Every row belongs to one group in each of 3 separate groupings. Each group adds its own fixed numbers to the row, and there is some noise. The rows also spread widely along 11 directions, which tell nothing about the answers.
In the rows, 128 means zero.
Some rows, each with its group in each grouping after it:
[157 150 109 121 120 107 121 109 142  71 141 135 167  88 156 162  97  98
 128 110 106 164] | z535 z289 (1)
[144  97 124 103 150 177 109  76 133 118 112 121 143 170 170 133 106 124
 114 140 115 163] | z638 z750 (2)
[112 167  63 147 129  90 118  97 133 104 128 144 151 140  99 113 120 161
 138 135 119 131] | z638 z205 (2)
[119 141 136 139 131 165  99  92 123  58  63  96 143 165 129 193 122  98
 120 127 136 131] | z535 z160 (0)
[113 154 161  85 170 143 115 103 115 154 121 111 117 205 169 152 124 105
  84 132 131 132] | z576 z23 (1)
[140 167 147 104 116 137 109 143 103 128 127 133 173  69 175 161  86 100
 145 156 105 113] | z576 z23 (0)
[114 138 113 130 147 131 104  96 100 134  92 134 181 119 126 123  84 139
 159 138 108 137] | z576 z160 (1)
[154  93 153 169 140 136 112 114 103 114  79 113 141 138 116 126  68 136
 172 162 130 176] | z535 z289 (2)
[122 150 161 133 130  85 139 153 134 192 174 107 110 156 131  94 113 142
 110 140 115 105] | z576 z205 (0)
[100 118 120 161 161  85 123  91 134 145 124 118 117 104 105 114 146 144
 163  93  91 137] | z535 z750 (0)
[154 155 123 110 101  83 130 146 181 179 203 104 112 103 106 134 151 142
 108 163 110 167] | z638 z23 (2)
[127  92 172 151 130 151 116  85 174  47  72  95 134 169  96 186 123  99
  90 104 139 141] | z576 z205 (1)
[110 159  95  96 157 113 111 138  96 188 160 151 135  79 140  89 130 157
 177 189 145 133] | z638 z289 (1)
[115 111 133 170 121  92 169 137 128 130 145 151 136 113 130  54 114 155
 148  73 117  58] | z535 z289 (0)
[115 162  74 103 162  94 120 108 136 134 176 162 156  72 124 103 152 147
 164 145 132 152] | z535 z160 (1)
[100  93 117  88 182 145 117  58 134 180 126 115 104 174 175 124 151 139
  90  79  72 137] | z638 z750 (2)
[171 154  82  79 109 152 118  95 134 117 164 120 152 147 202 158  86 107
  90 152  98 190] | z638 z289 (0)
[ 61 158 120  89 192 134  90 105  80 167 102 129 123 121 148 146 157 132
 139 141 132 102] | z576 z289 (1)
[ 97 197  99 154 118  92  86 114 107 125  83  92 143 106  84 184 120 130
 145 154 100 126] | z576 z205 (0)
[142 153  92  92 108 172 152 145 184 117 166 136 124 141 108 122 182 141
  97 169 194 144] | z576 z160 (1)
[126 111 186  92 116 156 109 156 161 171 137  74 108  93 116 172 161 113
 106 169 137 116] | z576 z289 (1)
[130 142  99 142 164 111 159 112 117 151 153 135  77 216 135  79 136 154
 122 140 168 179] | z535 z289 (0)
[127  98 127 105 165 123 139  85 133 142 141 160 144 129 163  96 110 135
 128  95 107 132] | z638 z23 (1)
[118  95 128 141 110 136 126 105 178 105 116  99 153  98  80 132 148 140
 135 122 116  91] | z535 z289 (1)
[ 73 126 159 152 156  84 107  95 122 162 118  99 136 146 101 112 127 150
 146 123 100  74] | z638 z23 (0)
[116 187 111 142 118 139 145 155 111 104  93 132  68 181 123 155 157 123
 103 114 193 131] | z638 z160 (0)
[153 172  47 130  88 126 170 110 169 111 164 133 137 193 127  86 125 156
  92 118 119 112] | z535 z205 (0)
[140 129 154 169  97 120 155 131 185  92 152  97 140 207 104  87 121 138
 100 117 143  83] | z535 z750 (2)

New rows. What belongs after each?
[135 183 124 146 129 124 144 162 107 125 110 143 115 152 132 118 110 126
 139 133 169 142] | z576 z750 (1)
[140  96 136 148 154 146 135 101 101  78  73 178 130  85 153 140  95 114
 164  97 140 161] | z638 z23 (0)
[121 224  77 118  93  94 125 134 133 148 143 106 129 126 121 167 143 130
 101 132  97 131] | z576 z23 (0)
[ 82 121 144 186 123  92 155 134 115 141 117 135 141 135 102  61 113 165
 147  88 123  40] | z576 z289 (0)
[167 104 173 147 122 107 124 137 108 182 128  87 121 115 151 126  61 121
 150 143  80 169] | z535 z289 (0)
[153 136  99 139 120 159 131  90 128  81 112 126 175 188 145 109  79 131
 130 141 130 141] | z535 z160 (0)
[129 176  85  92 105 134 141 166 148 143 159 138  97  88 126 139 178 136
 115 147 167 126] | z638 z289 (1)
[169  87 119 128 105 180 152  93 168  91 102 132 145 157 131 126 118 132
 106 107 117 131] | z535 z23 (2)
[165 132 102 134  88 210 158 141 114 119  35 128 115 173 126 145  97 131
 107 108 147 142] | z576 z160 (1)
[110 144 100 139 149  88 110  90 127 139 124  98 100 119 113 167 152 130
 132 117  97 178] | z535 z289 (0)
[ 88 148 149 144 188  66  72  81 123 115 154 109 158 144 121 132 113 130
 159 171 125 157] | z638 z750 (2)
[142  91 155 113 146 172 114 112 139  69  96 131 136  85 143 170 131  96
 142 135 155 148] | z535 z289 (1)
[195  70 180 172  85 165 167 147 160 116  97  98 110 141 125 116  83 117
 131 110 126 149] | z535 z750 (0)
[149 154 129 157  98 125 146 128 129 128 129 109 171 226 142  62  45 146
 124 138 123  89] | z638 z750 (1)
[162  96 100 135  98 128 142  82 195 142 150  94 150 180  96  97  98 159
  98 137  91 146] | z638 z205 (1)
[128 151 126 106 156 140 100 141  60 136  79 153 119  67 173 166  95 108
 169 139 136 158] | z638 z289 (1)
[130 130 124 117 128 159 130 124 123 144 116 142 158 138 128  84 103 153
 156 174 151  93] | z638 z23 (1)
[ 58 130 166 150 154  92  69  89 154  80 129  89 164  98  77 167 163 121
 153 153 142  87] | z638 z160 (0)
[117 164 170 124 134 101 137 163 108 146 123 101  53 146 160 176 152  94
  92  79 130 118] | z535 z289 (0)
[ 85 119 140 128 172 102 130 117 143 151 116 114  39 104  98 166 215 128
 119  86 133 132] | z535 z205 (0)
[113 161 117 106 118 135 142 153 117 128 131 150 113 106 162 122 137 125
 118 108 136  64] | z638 z205 (0)
[158 105 140 176 120  88 136  97 128 103 108 134 165  84 125 125  65 123
 163  88  69 152] | z535 z23 (0)
[ 99 129  67 120 163 110 114  59 141 135 150 142 144 139 120  98 138 162
 137 138 109 139] | z638 z205 (0)
[105 140 158  91 137 167 103 123 132 103 108 116 152 121 170 156 132  97
 120 125 134  65] | z638 z750 (1)
[156 138 136 118  90 173 139 143 140 111  88 109 120 144 154 158 108 104
 100 100 122 111] | z638 z750 (1)
[142  98 135 117 166 121 156 104 137 123 159 185 138 125 158  73 108 138
 140 111 149 148] | z638 z23 (1)
[173 101 153 132  71 186 140 123 159 124 102  79 137 173 153 138  86 114
  93 120  98 111] | z638 z750 (0)
[190 128 147 119  64 177 147 172 144 131 111 111 147 130 144 130  74 117
 115 144 134 119] | z638 z160 (1)
[122 125  98 117 142 122 134 107 145 182 143 118  89 172 116 104 152 164
 104 135 119 140] | z638 z205 (2)
[143 160  77 132  67 172 147 116 154  83 110 121 175 163 125 127 114 138
  96 119 124  94] | z576 z160 (0)
[108 131 152 105 128 119  94 112 113 157 109  89 157  72 163 173 114 103
 130  85  39  79] | z535 z160 (0)
[110 166 129 108 140 102  83 101 133 143 129  98 154 107 114 171 125 121
 141 166 104 137] | z638 z23 (1)
[ 65 148 119 122 142 108  88  97 135  60 132 132 171  62 126 164 162 116
 143 122 134  67] | z638 z289 (0)
[110 133 172 123 113 108  86 114 124 169 114  60 149 102 155 173  97 101
 123 103  35  80] | z638 z750 (0)
[130 132 164 128 155  80 144 118 124 163 156 113  78 196 172 123 102 113
  80  82  99 145] | z638 z205 (0)
[138 159 106 142 121 137 136 112 119 105  83 115  84 178 150 171 126 108
  98  86 127 168] | z638 z750 (0)
[ 82 140 100 166 190  91 131  67  97  80 116 189 159 190 130  63 105 161
 157 105 158 109] | z638 z23 (2)
[114 131 191 102 112 129 133 164 178 122 190  98 113 107 139 151 181 103
  81 140 164  81] | z576 z289 (0)
[156 172 173 101 136  95 132 160 134 138 165 114  87 138 187 167 111  80
  93 106 130 175] | z638 z750 (1)
[141 141 118 156 115 108 140 139 143 128 132 131 127 142  85  98 114 152
 147 150 163 153] | z638 z160 (1)
[ 94 127 116  78 179 155 110  84 101 169  73 127  90 131 166 181 152 116
  93  76  86 132] | z576 z205 (1)
[150 153 111  79 150 110 104  98 147 129 186 117 129 139 172 161 120 107
  98 158 122 213] | z638 z289 (1)
[159 130 145  73 140 148 134 148 150 167 163 117  98 110 157 146 153 108
 109 143 138 166] | z535 z160 (1)
[142 133 128 116 190 149 126 122  97 118 148 171 143 152 173  73 101 136
 177 190 183 168] | z535 z750 (2)
[ 95  81 116 143 162 168 101  63 110 129  97 127 190 133 115  82  99 167
 180 187 131 111] | z576 z289 (0)
[ 86 178 143  93 160  96 122 114 143  94 137 143 111 105 150 197 188  88
  80  55 128 104] | z576 z23 (1)
[120 137 140  98 137 173 136 135 123 144  79 126  74 149 143 167 160 116
  98 106 150 111] | z638 z23 (1)
[127 166 106 141 155  61 126 122  95 165 154 129 102 111 148 127 114 131
 149 118  99 184] | z535 z289 (0)
[ 59 178  92  84 170 131  91 116 116 103 143 161 142  78 137 148 199 133
 142 143 168  79] | z638 z160 (2)
[134 131 126 182 129 143 139 110  95 125  61 106 122 210 127  99  77 142
 152 120 124 125] | z535 z750 (0)
[161 140 159 135 159  83 134 159  77 162 143 145  98 113 181 121  73 112
 146 119 117 193] | z535 z289 (2)
[115 116  74 170 125 121 141  86 149 102 125 142 146 127  79  92 138 171
 150 138 144 151] | z576 z289 (0)
[114  96 188 161 168  94 128 105 109  76 125 155 160 143 158  90  66 115
 146  92 145 109] | z638 z289 (1)
[160  72 199 131 138 113 142 120 138 144 175 128 158 133 184  80  56 116
 124 109 101 133] | z638 z160 (0)
[117 149 101 140 165 155 158 123  92 168  94 135  61 217 141  85 144 155
 134 124 164 136] | z535 z750 (0)
[138 131  89 151 121 137 133  79 145 137  95  88 117 185 116 134 124 138
 118 109  87 155] | z535 z750 (0)
[143 231 108 111  75 112 140 203 121 134 148 124 144  96 135 136 122 119
 130 145 141  76] | z535 z160 (1)
[140 139 142 164  98 127 158 147 147 139 110 103  90 194 102 117 118 139
  95 121 142 120] | z576 z205 (0)
[123 107 177 145 106 127 145 155 168 121 142 121 143 100 112  93 132 131
 140 118 146  60] | z638 z750 (1)
[114 102 173 175 132 171 131 135  90  93  28 121 117 144 116 137 107 121
 160 103 153  83] | z535 z160 (0)
[149 125 126 113  96 140 141 103 181 103 123  97 124 155 155 169 129  98
  62  53  84 125] | z638 z750 (1)
[128 150 107 104 157 156 143  80 141  95 128 147 139 228 153 118 126 129
  86 129 163 147] | z576 z23 (1)
